The same things were measured in two ways. Each way mixes the same 4 hidden numbers, adds some noise and spreads widely along 3 directions of its own, which tell nothing about the thing.
(in the rows, 128 means zero)
Some things both ways: the first way, then the second way.
[140 157 155 128 124 115 153 161 130  70 111 127 171]
[126 141 138 105 154 162 145 133 145 127 131 149  99 146 103 110 157 122]

[109 186 106 114 134 169  98  93 133  92 110 110 125]
[150 128 105 129 146 131 119 110 143 156 139 141 107 142 154 145 164 100]

[136 144 156 115  95 140 133 151 139 134 124 101 124]
[113 106 125 131 123 164 142 143 125 126 127 140 129 114 128 110 157 152]

[136 129 128 116  84 121 129 172 141 114 117 124 150]
[113 120 153 177 159 132 132 126 151 123 165 151 135 123 140  58 138 105]

[124 218 123  83 100 199 151 100 160 103 127 106  45]
[143 127  82 163 146 127 102 115  80 161 135 141 119 168 191 141 216 135]

[131 193 114 131 124 213  80  62 139  93 118  63 106]
[145 133 103 133 127 108 121 114 155 173 122 125  83 150 175 147 184  95]

[200 107 182 152  92 141 140 151 126  79 105  79 159]
[111 131 135 127 167 144 149 136 128 118 144 155 126 137 116  79 150 123]

[ 95 142 141 131 107 189 133 101 122  84 132 135 103]
[139 106  97 127 128 121 112 121 127 149 128 127 104 131 157 148 172 108]

[106 125 121 119  96 161 124 122 122  93 118 144 122]
[131  91 106 139 133 124 112 127 127 130 140 129 125 112 143 129 153 111]

[ 85 194  97 119 148 136 126 117 129  35 110 153 169]
[159 138 115 108 154 142 111  98 152 155 138 145  83 156 111 159 160  90]

[106 177  84 106  91 131 133 154 151  70 112 143 143]
[119  93 126 171 157  96  84 121 110 122 154 130 113 126 137  94 174  90]

[122 165  88 110 102  92 145 187 146  52  99 153 187]
[119 103 147 127 148 148 105 124 132 114 138 140 100 126  79 107 152 117]

[141 139 160 142  78  91 194 225 151  40 122 133 192]
[ 93 145 184 126 143 126 143 139 177 125 114 142  56 145  83  65 168 110]

[122 136 121 112  55 184 121 131 147 128 131 105  82]
[120  89 120 189 128 132 101 122 113 135 150 134 139 111 170 107 166 128]

[118 149 172 141  98 176 140 133 136 100 143  90 119]
[133 129 124 147 141 152 124 116 137 146 139 146 107 144 141 121 167 127]

Other things, the second way, with their names:
Q476: [140 110  79 149 121 114 123 126 112 158 130 128 134 129 202 147 187 122]
Q765: [125  99 116 119 144 104 120 130 135 122 137 132 111 118 125 117 154  90]
Q918: [159 118 109  94 166 128 124 107 154 133 150 146 108 129 109 150 130  69]
Q500: [106 102 122 194 136 129 133 143 110 125 158 142 170 107 188  67 165 145]
Q983: [126 110 129 127 128 153 127 133 136 132 128 139 108 121 115 117 160 136]
Q809: [104  77 128 141 115 142 107 150 106 115 116 122 113 103 120 112 178 153]
Q335: [118 129 157 114 176 137 140 128 163 108 154 160 105 126  79  79 120  90]
Q367: [100 102 137 142 143 129 142 151 127 109 144 142 142 105 132  68 148 127]
Q601: [129 105 123 165 154 123 105 113 126 129 161 144 128 126 146 105 156  99]
Q336: [147 106  47 148 149 122 127 136  66 146 150 141 183 131 218 141 182 136]
Q935: [107 145 177 141 154 136 142 127 182 130 143 152  81 143 103  67 151  99]
Q131: [134  91  81 131 130 168 119 137  58 127 130 142 148 128 146 147 188 172]
Q766: [101 118 146 181 128 119 111 133 126 139 131 130  95 138 156  80 195 129]
Q495: [136 123 123 157 138 158 116 113 131 147 141 144 107 143 141 129 172 133]
Q459: [136 103  67  71 123 154 164 150  97 129 123 139 160 109 147 151 150 150]
Q727: [120 105 107 143 135 137 125 138 105 131 136 137 135 122 158 113 172 138]
Q548: [115  95 148 140 120 155 120 133 156 118 133 134 107 102 102 110 142 132]
Q317: [139 127  87  90 158 186 152 139  80 123 136 163 151 145 119 140 161 164]
Q77: [127 109 147 162 134 140 105 112 157 134 143 136  93 128 124 114 162 108]
Q807: [139 134 135 181 131 166 101 101 136 164 138 146  84 161 150 134 193 139]
Q804: [131  86 130 142 145 180 111 125 111 107 152 147 139 106  96 117 138 149]
Q810: [126 102 111 122 108 139 126 136 139 141 113 122 108 114 142 137 168 131]
Q338: [121 126 155 167 173 141 128 117 157 117 173 159 128 130 120  71 128  99]
Q52: [127 117 103 109 147  67 139 132 160 143 133 127 110 122 164 113 153  59]
Q862: [134 132 112  70 173 133 167 137 154 113 148 156 137 120 111 107 111  88]
Q904: [100  99 167 211 122 134  85 122 127 131 138 128  85 130 136  77 196 138]
Q129: [152 125 102 133 157 188 124 112 101 135 156 161 147 145 128 145 153 147]
Q212: [110  93 135 180 126 124 110 131 130 127 143 129 126 106 159  92 167 126]
Q892: [123  81 119 157 129 100  86 125 125 129 133 119 107 111 141 117 174  96]
Q573: [126  61 110 115 144 125  97 136  95 100 138 130 129  98  94 130 152 115]
Q359: [112 131 139 155 106 178 122 131 126 155 108 138  79 154 134 119 205 175]
Q197: [139  85  89 122 150 140 122 131 108 113 158 144 165 100 137 136 132 118]
Q526: [119 131 177 163 157 210 128 116 147 113 159 171 109 137  71  87 134 151]
Q37: [166 124 110 143 156 199 131  99 138 143 168 164 147 132 135 154 124 133]
Q451: [126  32 141 209 113  90  53 103 163 114 162 106 121  63 147 111 132  73]
Q830: [144  91  86 134 150 175 108 124  70 120 154 150 162 120 131 146 159 151]
Q984: [119  62  75 155 120 100 107 148  70 123 132 119 164  89 189 121 182 136]
Q103: [102 144 146 173 148 113 144 138 140 139 142 142 114 144 175  54 184 120]
Q812: [122  82  97 132 139 108 118 139 101 119 141 131 147 106 152 113 159 116]
Q964: [113 112 152 180 146 136 103 122 133 127 145 139 104 133 129  87 171 121]
Q121: [165 108  84 139 149  81  73  91 131 164 140 123  82 152 164 178 187  55]
Q141: [136 134 139 106 156 133 132 115 163 132 138 146  86 141  99 120 144  87]
Q643: [141 141 150 156 154 178 144 103 185 141 166 160 123 127 129 110 118 112]
Q691: [136 104 112 128 154 126 106 121 121 125 146 139 122 127 120 131 155 100]
Q380: [118 114  89 114 136  96 130 147  95 138 118 130 115 141 162 116 197 118]
Q64: [124 132 141 209 159 138 105 108 122 141 167 154 127 150 170  84 175 122]
Q467: [144 135 118 136 156 173 144 115 140 141 153 161 135 136 140 124 139 126]
Q473: [119  95  99 135 126 164 139 150  94 120 138 143 164 104 152 115 160 170]
Q978: [130 152 152 158 161 191 140 116 132 136 152 167 114 161 122  97 160 150]
Q565: [114  62 100 143 130 116 113 149  99 106 143 126 160  81 147 105 148 124]
Q349: [116 111 120 147 152 126 119 135 103 120 141 145 119 135 136  96 179 125]
Q296: [148 113 136 111 138 142 107 101 177 142 132 133  68 128  96 156 142  82]

Some of these things the first way, each followed by its name:
[143 162  97 117 129 137  90 116 129  71  92 119 167] : Q765
[121 173 104 100  84 152 150 145 151  89 120 130 104] : Q495
[146 173 124  87  28 157 208 188 180  88 127 132  62] : Q359
[145 113 152 154  92 129 120 165 131  84 118 101 180] : Q338
[117 109 151 138 129 162  95  99  99 120 119 127 141] : Q197
[ 43 151  67 161 101 177  11 115 142 130 149  63 180] : Q451
[108 149 123 112  72 155 120 153 153 133 135 105 110] : Q212
[ 88  63 213 170  90 178 131 131 100 141 158 116 121] : Q565
[ 31 208  54  98 135 177 129  81 133  30 121 195 114] : Q121
[106 103 187 105  88 155 165 143 124 161 139 153  74] : Q473
[219  33 201 138  79 214 135  66  80 101  90 126  67] : Q459
[147 141 148  81 104 222 120  45 121 151 115 122  16] : Q336
[158 176 106  82  75 110 168 185 163  87 102 136 128] : Q978
[119 162 135 140 145 171  63  86 123 129 121  64 151] : Q37
[113 157 155 122 104 231 105  64 129 141 140  83  51] : Q476
[ 88 165 129 105 114 120 152 168 142 104 126 149 143] : Q983
[125  63 199 184 106 108 165 186  97  43 123 150 219] : Q335
[149  87 182 160 164 128 105 109  77  80 100 132 201] : Q862
[143  96 143 150  80 160 108 135 121  99 119 106 152] : Q643
[105 190 112  91  97 117 136 177 163 122 125 116 135] : Q809
[132 129 148 115 102 164 136 117 123 107 117 132 107] : Q830
[107 225  68  74  72 150 153 158 183  86 124 127  90] : Q807
[127 166 136 105 100 129 160 162 148  93 119 130 131] : Q349
[114 181  56  90  83 121 119 163 160  73 109 142 145] : Q77
[107 169 151 124  78 166 148 160 157 122 145  86 102] : Q64
[140 109 133 147 103 146 119 135 116  60 109 126 175] : Q573
